The first 7 rows are patterns. Each new row is the sum of 2 different patterns, raised or lowered, with some noise. Before adding, each is slid sideways (what falls off one end comes back at the other) and multiplied by a number that may be negative. Names go in the order of the patterns.
In the rows, zero is written as 128.
Some rows, each with the names of its patterns after it:
[128 133 154 138 121 163 116 122 144 166 136 152 109 122 108 107 113 129
 139 105 112 130 169 128 103 128 111 135 129 147 113 151 122  87 155  97
 144 121 113 124 135 148 126] : z641
[105 132 150 127 121 146 135  77 110 127 134 115 115 142 125 135  83 106
 128 137 115 125 116  82 122 146 137 130 131 139 103 124 128 156 100 133
 125 126 138 107 116 156 124] : z196
[120 129 137 123 125 127 104 127 103 133 179 130 139 106 119 134 135 127
 119 163 133 115 123 136  77 124 122 128 114  96 124 121 134 110  93 122
 126 115 129 123 143 107 113] : z434
[134 140  85 144 122 156 145 125 130 145 123  98 126 131 112 106 129  77
  84 126 134 124 121 112 126 146 142  77 123 148 119 161 115 120 109 144
 174 140 131 132  98 104 110] : z868
[131 133 131 133 133 127  92 119 128 166 124 147 134 144 130  99 155 122
 128  99 118 126 109 114 144 104 152 178 123 134 133 121  96 120 128 179
 151 120 114 138 126 119 120] : z402
[126 127 106  88 114 129 179 110 146 126 127 102 136 120 126 138  99 137
  94 120 113 135 126 135 146 123 137 104 129 121 132 141 133 116 172 128
 113 133 124  95 127 136 128] : z376
[179 105 106 122 154  99 134 105 138 140 112 112 130 129 133 129 136 103
 147 139 153 136 141 127 121 159 113  77 103 128 129 152 115 105 136 119
 126 131  81 129 126 132 179] : z455

New rows, each followed by the names of its patterns:
[124 127 119 102 142 133 158  83 128 134 116 150 100 120  99 151 161 137
 122 115  94 112  74 129 144  83 139 139 145 131 121 127 137 133 121 129
 128  70 118 109  80  85 137] : z868 z376
[135 156 148 188 173 133 115 136 167 106 161 126 131 156 141 126 128 142
 148 128 144 150 172 153 162 160 161 129 138 166 157 108 118 135 152 161
 137 150 154 124 134 145  98] : z196 z455
[140 144 107 110 170 103  91 124 119 104 144 139 139 162  54 130 122 146
 130 132 128 116 125 127 120  99 114 131 134 144 131  77 100 102  99 125
 129 174 117 146 125 147 157] : z641 z402
[193 190 183 234 217 168 213 184 172 196 178 136 166 226 185 163 182 135
 155 172 194 214 127 187 178 177 177 203 184 175 179 183 175 153 150 152
 189 172 171 200 200 188 155] : z868 z376
[141 115 106 148 140 157 153 121 123 168 105  56 104 130 115 133 117  59
  96 117 132 123  81 115 123 143 184 126 104 123 117 181  90 126  90 151
 178 122 117 129 102 111 113] : z868 z455
[115  98  80 156  84  45  79  89  66 109  90  79  95  85  74  60  46  95
 136  79 148 132  76  57  96 107  73 108  56 110  77  75  70 101  95 103
 109  97  81  87 105 108 103] : z376 z455
[155 111 142 102 134 152 154  94  95 137 125 110 155 155 131 120 157 181
 114 131 116 126 125 129 109 168 174 133 121 154 152 136 210 173 116 119
 133 131 137 150 120 119 154] : z196 z868
[138 109  99 163 101 142  95 109 120 111 104 135 118 121 128 133 144 138
 170 155 124 115 130 141 162 130 103  75 179 115 105 128 108 126 134 141
 102  95 105 143 124 159 136] : z868 z376
[ 94 143 121 167 165 168 156 198 149 127 171 155 119 108 151 171 146 158
 122 117 119 165 170 138 200 122 175 112 158 157 150 148 108 156 123 137
 112 148 156 121 172 147 139] : z641 z376
[185 133 184 165 178 172 211 175 185 158 192 196 176 202 178 204 183 161
 174 180 180 155 196 181 171 172 208 187 190 145 187 198 168 183 198 212
 191 178 176 190 194 216 216] : z196 z376
[117 114 142 142 155 112 152 140 145 111 105 164  99 150 120 111 100 115
 105 169 125 173 199 146 136 131 154 128 128  95 178 177 132 145 135 131
 112 146 119 145 178 114 169] : z641 z402
[145 160 121  96  78  87 152 144 138 151 153 135 116 144 140 123  88 129
 185 136 147  89 134  95 137  94 134 192  80 161 115 158 156 133 141 121
 118 150 105  64 124 131  92] : z641 z402
[238 157 103 148 131 175 190 174 129 127 143 160 163 154 188 179 161 194
 240 127 154 132 166 143 165 128 174 201 153 144 180 184 167 213 209 146
 171 174 185 184 175 142 144] : z868 z455
[133 128  79 151 101  73  86 100 119 139 114  86 103 111 118 116  74 117
 133 110 160 165 100 108 114 144  94 110 100 114 136 148 108 135 106 119
 131 137  97 138 161 150 120] : z434 z455
[ 89 102  92  63 151  77  88  79 114 106  94 119  85 143  90  96  83 111
 109 111 123 145  82  75 100  91  59 118 109  96  74 118  71  61  86  89
 162  91  91 101 118  70  80] : z196 z376
[180 172 137 125 197 145 150  85 131 166 142 144 140 169 130 156 134 165
 179 160 204 135 143 160 154 151 125 132 134 179 127 116 158  87 167 154
 145  96  99 113 156 146 184] : z641 z868
[167 143 173 173  81  89 106 154 117  94 125 132 162 131 113 133 144 130
 102 132 109 134 118 150  89 102 128 128 149 112  73 107 144 142 102 114
 125 124 149 115 123  73 148] : z868 z455
[ 55 108  53  88 107 106 113 108  72 124  91  64  63  90 114  97 159  97
  90  36  94 152 123  96 107  82  85  81 102 108  59 109  94 157 122 102
  67 120  80  69  82 101 112] : z868 z402
[120 132 110 134 143 115 121 162 125 105 180 112 140 128 127 133 154 174
 138 131  99 164 127 129 159 141 125 151 161 131 172 113 148 123 128 113
 135 140 101 124 127 183 129] : z641 z376
[134  83  89 131 120 119 141 115 114 148 159  84 122 163 126 126 106 125
 117 137 162 150 129 139  72  94 117 143 129  90 135  93 148 159 135 136
 147 131  87 128 131 135  88] : z196 z868
[168 163 107 125 136 141 158 179 124 158 123 115 131 115 124 134 137 101
 157 123 112  96 108 152 194  88 153 152 130  84 137 127 111 133 153 158
  97 115 129 152 114 141 142] : z196 z376
[172 135 114 163 122 140 128 112  89 167 145 106 137 126 142 145 117 123
 156 161 132 134 133 153 141 147 147 121 114 141 152 144 158  99 142 149
 136 124 134 123 124 138 130] : z641 z455
[121 135 135  94 142 108 104 113 130 144 137 123 133 100 116 118 165  91
 119 102 117 123 106 118 126 131 143 143 137 119 103 149 148  78 118 124
 125 147 115 134 118  92  52] : z196 z455
[ 85  82 142 137 131 142 143 100 130 110 110 122 148 122 120  93 139 114
 139 110 107 118 124  88 123 142  99 114 153 145 106 115 139 142 139 112
 136 132 109 156 112 156 134] : z196 z455
[129 110  61 121  99 107  76 106 150  61 130 121 131  95 109 110 144 105
 152 112  83 120 101 127 138 144  91 118  89  95 136 122 107 101 137 107
 118 146  90 138  98 121 163] : z641 z402
[147 119 102 135 176 124 105 155 104 167 185 154 133 167 131  75 157 109
 201 155 121 122 157 160 135 137 147 170 154 139 176 133 103 149 178 184
 158 143 143 135 120 102 166] : z641 z402
[151 114 128 114 150 169 110 144 189 148 135 113 129 153 160 126 131 137
 131 171 151 135 153  81  40 148 141 158 119 148 117 151 130  90 139 155
 135 122 175 133 131 152 124] : z434 z455
[184 196 204 222 182 118 188 163 134 174 198 171 176 151 164 200 172 193
 156 187 167 168 168 156 194 149 188 166 182 178 160 166 187 115 178 171
 175 222 211 187 150 171 183] : z434 z376
[140 145 179 158 126 173 150 142 192 196 149 147 168 152 173 135 135 131
 201 161 133 153 145 163 149 171 132  82 135 152 144 180 172 150 115 127
 190 167 141 134 136 152 126] : z868 z376
[148 134 119 111 118 134 129 147 135 112 142 129 149 144 110 131 137 154
 116 112 107 122 132 152 118 125 163 131 130  97 103 115 131 133 191 167
 118 112 119 174  99 157 115] : z376 z455
[168 112 148 124 131 143 129 162 105 128 138 180 146 136 157 133 158 131
 162 130 164 153 118 159 158 159 129 138 142 127 161 151 148 148 163 136
 113 160 137 181 145 188 151] : z641 z376
[ 85 130 160 115 132 150 150 106 174 139 166 109 150 158 133 152 111 141
 191 139 115 148 154 138 116 167 153  92 118 125 144 125 123 165 131 162
  90  71 130 133 142 140 118] : z196 z434
[119 107 149 146 127  89 129 149  98 134 118 152 106 153 108 145 170  80
 175 103 134 121 124 118  92 117 139 104 120 156 133  97 142 125  87  83
 116 144 161 126 136 152 141] : z641 z402
[144 124 112 137 144 109 108 136 111 127 129 156 116 125 108 155 143 138
 151 137 166 138 151 136 138 101 143 184 136 127 118 128 116 136 134 139
 165  89 177 116 140 147 132] : z641 z196
[155 131 111 170 153 154 135 105 136 126 160 115  87 158 148 158 160 129
 105 157 157 127 146 149 137 103 142 101 131 117 155 135 137 138 122 149
 183  94 121 166 157 173 131] : z196 z868
[ 84 149 137 115 151 176 126 122 126 131 123 175 146 129 106  78 137 116
 138 100 172 171 161 130 118 131 135 181 131 153 124 131 169 110 135 116
 102  78 158 148 120 101 167] : z376 z455
[140  94 117 141 115  98  95 111 111 121 122 112 112  47 128  97  97  86
 123  82 129 113 115 143 110 132 108 138 118 111  78  97 126 102 138 100
 111  94 109  90 122 104  93] : z641 z376
[117  88 112 149 142 134 113 124 100 131  88 134 159  98 139  96 124 130
 119 126  99 139 114  75  95  96 138  93 120 116 103  89  86  94 138 125
 128 166 129 121 107 144 148] : z641 z434
[139  85 103 104 119  98 104 108 128  85  86 100 151 118 123 145 132  66
  88 129 131  99  76 128 128 121  86  90 113 110 110  94 107 102  87 154
 110 120 126 128  85  97 115] : z641 z196
[124 117 144 155 120 109 158 143  69  72 123 145 111 126 129 118 112  94
  83 131 162  87 144  95  83 124 139 122 105 124 131  92  97 113 155  68
 133 123 107  99  94  90 163] : z641 z196
[116 116  74  60 136 106 124 152  81 150 124 141  87 121 134  93 155 109
 108  80 127 175 101 137 130  78  64  97 106 152  90 157 139 165 139 103
 148 156 117  54 116 148 109] : z641 z868
[ 95  80  76  85  27  54  89 108  77  61  80  95 101 109  49 110  93  73
 117  88  99  77 105 134  84  99  78  76 121  87 109  88  53 114  99 119
 102 128 101 100  85  77  48] : z434 z868
[108 119 115 101 124 120 130 119 118 161 139 122  67 117 140 104 176 116
 117  83 162 158 136 127 121 113 112  80 132 158  80 116 117 154 121 116
 173 152 120  85 134 140  95] : z196 z868
[161 147 165 143 161 137  74  93 168 151 143 155 185 137 159 140 143 147
 163 134 172 155 141 125 174 128 140 152 140 116 139 147 110 147 212 168
 144 125 139 152 167 135 144] : z196 z455
[116 141 124 117 112 140 130 134 170 135 164 123 122 169 126 130 139 194
 144 146 112 135  76 109 119 136 133  89 117 129 172 120  86 125 117 126
 135 147 130 135 117  93 156] : z641 z434
[211 168 205 128 168 164 199 161 186 177 142 156 152 178 176 179 164 166
 158 226 149  99 171 149 172 174 216 163 191 117 108 202 155 176 162 163
 173 172 183 161 167 169 196] : z641 z402
[179 171 134 157 166 193 193 156 176 193 186 156 195 184 133 137 198 210
 182 199 183 156 160 198 184 160 221 153 205 175 167 182 210 168 140 188
 198 172 150 188 191  98 175] : z641 z196
[163 235 156 178 159 201 217 156 196 170 144 121 145 172 163 121 197 144
 215 231 162 178 191 161 114 161 174 200 172 163 112 142 164 166 160 167
 163 171 192 187 119 131 180] : z868 z402
[173 153 144 118 151 168 159 175 204 173 145 153 189 123 159 143 146 156
 156 132 138 173 165 192 158 189 156 198 172 166 150 162 169 152 168 120
 145 184 166 141 169 146 162] : z868 z376
[135 173 101  79 141 161 139  99 154 129 159 125 124 151 147  97 124 129
 164 123 174 120 136 109  97 143 132 141  76 138 180 141 124 143  90 165
 197 122 145 140 124 148 123] : z402 z455
[119 145 139 169 146 153 104 114 168 127  78 111 126 106 153 137 123 147
 130 139 120  91 138 157 120 189 186 113 124 115 155 132 137  96 150 168
 122 116 154 145 104 124 146] : z196 z455
[151 133 167 142 105 173  95 172 144 147 144 160 167 138 166 137 133 137
 140 177 150 127 141 183 142 166 126 102 121 124 131 179 192 107 112 142
 200 123 124 126 136 163 134] : z641 z455
[137 153 124 118 127 139 129 125 140 126 139 138  76 115 104 137 123 122
 129 104 139 136 138 133 129 105 174 143 124 134 139 146 163 130 126 134
 114  95 143 149 133 109 136] : z434 z455
[135  88 122  99 123 139 133 110 115  80 132 103 125  95 149 120 137 125
 122 135 103 163 108  83  90 116 112 117 110  90 137 108 120 116  67 116
 121  86 154 164  94 101 131] : z376 z455
[112 121 124 125 154 111 146 117  78  87 131 109 123 107 136 113 134  98
  86 122 133 150 109 126 118 112 119 113 110 105 121  89 127 101  91 118
 160 133 125 131  97 136 118] : z376 z455
[ 95 143 109 106  98 181 149 116 109 139 137 113 129 123 150 157 130 132
 143 134 139 162 149  95  78 100 119 114 165 116 107 100 143 119 127  93
 113 142 135 131 166 131 103] : z196 z455
[115 140 113 149 150 142  85 127  98 117  99 148 135  85 103 113 135 132
 130 112 147 159 170  99  76 104 131 144 121 163 134 119 118  98 132 132
  65  78 154 153 129  92 146] : z402 z455
[138 139 116 144 134  97 125 164 110  98 107 126  95 119 176 120 135 156
 155 135 109 113 124 186 140 133 118 133 163 134 167 126  70  78 138 140
 119 128 149 122 116 146 112] : z196 z455
[106 157 149 153 168 156 136 107 191 124  93 120 132 159 170 104 121 168
 128 122 144 101 127 132 185 204 191 115 133 143 154 116 141 154 168 150
 118 137 141 151 182 145 131] : z196 z455
[118 129 179 117  84 132 119 131 139 149 135 140 116  92 159 115 144 124
 121 117 138 133 137 176 140 167 130 122 170 130 133 141 200 149 148 115
 135  77 113 113 133 136  89] : z641 z434
[133 102 124  95 102 100 116 119 104 155 168 134  81 122  82 128 132 129
 116 118 111 146 132 108 133  78  83 128 133 117  77 143 102 147 103 110
 125 120 104 122  78 114 120] : z376 z455
